There are 3 ways to turn a row about zero (a turn may also mirror it). The second row of each pair is the first, turned, with some noise. The first 21 pairs use one turn. New pairs use 2 turns, one after the other, and a turn may come again.
Known pairs, each followed by its turns in order:
[-21.8 -20.8 -18.1 -30.6 -22.8   4.2]
[ 16.4  15.7  -8.4 -34.1 -27.6  11.4]	(1)

[-14.3   8.3  -4.3   8.7  -0.1 -57.0]
[-16.8  44.8  -6.1  20.5  13.8  25.8]	(0)

[ 15.2 -20.6 -21.9 -30.2 -19.4 -24.6]
[-16.3   0.0  -2.2  51.2 -11.7 -10.5]	(0)

[-29.4  -9.2 -28.8  -1.3  26.6   8.9]
[ 16.3 -29.5  -1.4  -0.3 -34.3  -9.2]	(1)

[ 16.8   3.0   0.9  35.6 -20.9 -12.5]
[-15.8  30.2  11.6  27.6   5.9 -14.7]	(1)

[ 38.9 -34.8 -29.6 -14.9  17.2  32.2]
[ 11.7 -19.7  16.0  10.9 -51.5 -36.3]	(0)

[-23.3 -10.9 -20.7  42.5  14.8  32.1]
[-7.3  4.1 -5.3 55.8  9.6 28.6]	(2)

[ -8.8   4.5  13.6  27.3 -50.2  -6.6]
[-23.4  -0.7 -40.6  -6.8  32.2 -10.5]	(0)

[ 13.5   2.4 -17.2   4.8   5.0  -6.3]
[ -1.2 -10.7  12.7   7.3 -19.7  -0.7]	(2)

[ 0.5 -1.3 39.7 -0.1 11.8  7.2]
[-27.6 -16.6  -2.2 -10.9  22.1   1.1]	(1)

[ 17.3 -17.3   7.7  15.3   4.8  25.8]
[13.0  5.8 18.6 26.4 18.6 -7.5]	(2)

[ 4.5 17.9 44.5 -3.6  5.0 14.0]
[ 39.6   9.3  -7.7 -14.4  21.7  -2.1]	(2)

[ 2.0  4.2 44.1  2.7 18.9  2.7]
[-33.1 -24.2  -3.8  -3.8  27.0   0.4]	(1)

[-21.7  10.4   1.1  22.7  34.3 -49.5]
[ 5.1 57.4  5.5 -2.3  2.7 39.9]	(0)

[ -0.2 -12.1   0.7  15.4 -21.1  20.0]
[ -4.4 -13.3 -23.0 -14.7  -3.1 -15.9]	(0)

[  8.9 -34.3   9.9   0.7  25.6 -16.1]
[ -7.3 -36.3  16.3   2.4  25.7  -4.1]	(2)

[21.0  5.6 12.2 -4.2 28.7 32.3]
[32.4  5.1 31.9  2.9 12.0 16.5]	(2)

[-21.9  -7.8 -16.1  -4.6  16.4  12.4]
[  0.5 -11.1   1.4  -7.7 -25.2  23.5]	(0)

[ 39.6 -23.3  17.9  25.8   8.8  44.4]
[-37.0 -11.9  58.5   6.3   7.4  16.8]	(1)

[43.4 11.8  3.4 10.7  1.5 16.6]
[ 33.3   4.4  26.1  13.5 -11.7 -18.9]	(2)

[ 29.4  -5.8 -14.6 -15.2  25.8 -24.5]
[ 10.2 -11.4 -12.6  27.8  -0.1  35.7]	(1)

New pairs, each followed by its turns in order:
[ 14.1  20.9 -19.5 -20.2  16.7 -31.2]
[ -8.2   9.3  12.9 -18.8 -29.0 -31.4]	(1) (0)

[  9.4 -26.6  33.8  30.6 -35.5  -7.9]
[  4.0  -5.0 -35.5  52.0 -15.8   4.0]	(2) (1)

[ 4.5 16.1  5.9 15.7 25.5 38.8]
[ -4.8   5.7  21.7 -40.7  15.3 -15.7]	(0) (2)

[-45.1 -16.4   4.2  -1.2  11.1 -21.4]
[-45.5   8.0  -5.0   0.3 -24.5  -5.9]	(1) (2)

[-25.2  12.5  16.1  12.5  26.4   2.8]
[ 1.4  7.0 34.1 23.7  0.7  9.0]	(2) (2)

[ -9.6  15.3   7.3  -1.2 -11.4  -6.7]
[ -0.2 -21.2   1.9  -1.2  -6.4  -3.3]	(0) (1)

[ 25.3  32.1  12.0  32.7  21.6 -41.9]
[  5.0 -41.5 -13.2  52.5 -12.1  21.7]	(1) (2)

[  4.2 -21.6   1.3  12.5  -0.6  30.1]
[  2.7   9.5 -17.4 -17.9  28.0  -8.6]	(1) (2)

[-13.2 -14.8  19.2 -36.2 -22.3 -15.3]
[ 2.4 -5.4 22.6 26.7 -6.4 39.3]	(2) (0)

[-50.3 -48.9 -19.5 -13.4  17.5  71.9]
[-17.0 -47.7 -45.6  45.6 -32.5 -57.3]	(0) (0)

[ -7.4  27.1 -29.2  24.7   8.7 -22.3]
[ 11.3  28.7 -25.6 -22.6  -1.5  28.8]	(0) (2)

[-11.0  58.8   3.4  17.8  -2.5  17.0]
[ 11.9  32.7  22.8  15.7 -42.4 -21.4]	(2) (2)

[-22.0  23.6 -34.2  31.8   0.0  42.9]
[ 26.8  34.5 -17.5  47.1 -24.3   0.4]	(2) (2)

[  5.0 -12.8 -31.2  20.8 -38.8  19.3]
[-49.8  -2.9 -21.4  -7.4  -8.8   5.1]	(0) (2)

[  8.9 -15.4  27.7 -16.1  23.7  14.6]
[ 22.9 -17.0  24.6 -11.5  20.8   8.2]	(2) (2)

[-17.4  13.1   8.4 -44.6 -12.2  13.9]
[ 10.4  21.1   7.5 -37.5 -12.4  25.9]	(2) (2)

[ 26.8 -27.7 -50.0  -5.9 -45.2  -3.4]
[ -5.3  -3.6 -73.7 -19.3   0.9  -7.3]	(2) (2)

[ -3.9   9.0  -1.2  -6.6  56.7 -11.7]
[ 43.8  29.6   5.4 -11.5   8.5 -18.7]	(0) (2)

[-20.7 -14.0 -30.8  16.6 -18.4   8.5]
[ -3.0   8.3 -36.8  22.4  -8.3  17.7]	(2) (2)

[ 5.1  9.9 -3.5 -5.9 -2.6 17.3]
[-2.9 -4.8  8.9 -5.7 17.1 -8.8]	(2) (0)

[ 11.5 -10.6   1.7  -4.5  14.2 -17.1]
[ 19.4   1.8 -12.3  13.8  -6.5   0.7]	(2) (0)

[-5.2 45.4 31.2 -9.3  8.9 -6.2]
[28.2 10.2 22.1 -0.8  6.3 40.8]	(2) (1)

[ 30.8 -21.1  -2.3  15.0 -19.8   2.4]
[  4.8 -31.3 -27.9  -1.6  -0.4 -15.6]	(2) (2)

[-30.9  13.3 -12.4   0.3  42.4  13.3]
[-33.6 -18.6  15.7   7.7  13.5 -34.7]	(1) (2)

[  1.0 -19.6  36.1  -4.6 -16.9  -7.3]
[  9.1  26.3  22.6  20.2 -12.5  18.7]	(2) (0)

[ 8.7  4.4 56.4 22.3  3.1  7.8]
[ 25.6  11.9  -3.9  -4.7 -12.5  54.3]	(1) (0)

[ 2.4 43.4 13.9 -6.2 18.3  5.1]
[  0.3 -40.3  24.9   8.7  12.0   5.2]	(1) (2)

[  9.0 -25.1  26.4 -14.0  -1.1 -18.5]
[-11.5 -29.3   9.3 -22.0  12.0   8.4]	(2) (2)

[ 19.0   6.5 -11.1 -13.9  43.9  26.0]
[  2.2  -1.3  25.8  20.6  45.7 -19.4]	(1) (2)

[-10.2   3.8 -12.2  12.7   8.2  -6.0]
[-4.9 17.1 -2.5 13.4 -5.7 -3.6]	(1) (1)

[17.1 29.2 18.9 15.4 15.6 -9.3]
[-5.1 18.8 19.9 15.4  1.7 32.7]	(2) (1)

[-14.0  -6.6  22.3 -10.4  13.5 -34.5]
[-30.3  -8.4  28.3  -9.0  13.5  12.5]	(2) (2)

[ 41.0  15.3  34.4  11.8 -10.2   9.0]
[ -4.2 -16.4 -35.9  28.8  15.0  24.9]	(0) (1)

[ 1.4 17.5 43.4 39.2  8.9 24.5]
[ 5.7 -5.9 31.3 52.4  8.2 19.8]	(2) (1)

[  4.0  79.3  15.7 -24.0  -3.4 -37.9]
[-29.0  40.2  46.4 -33.8 -31.0 -39.5]	(2) (2)

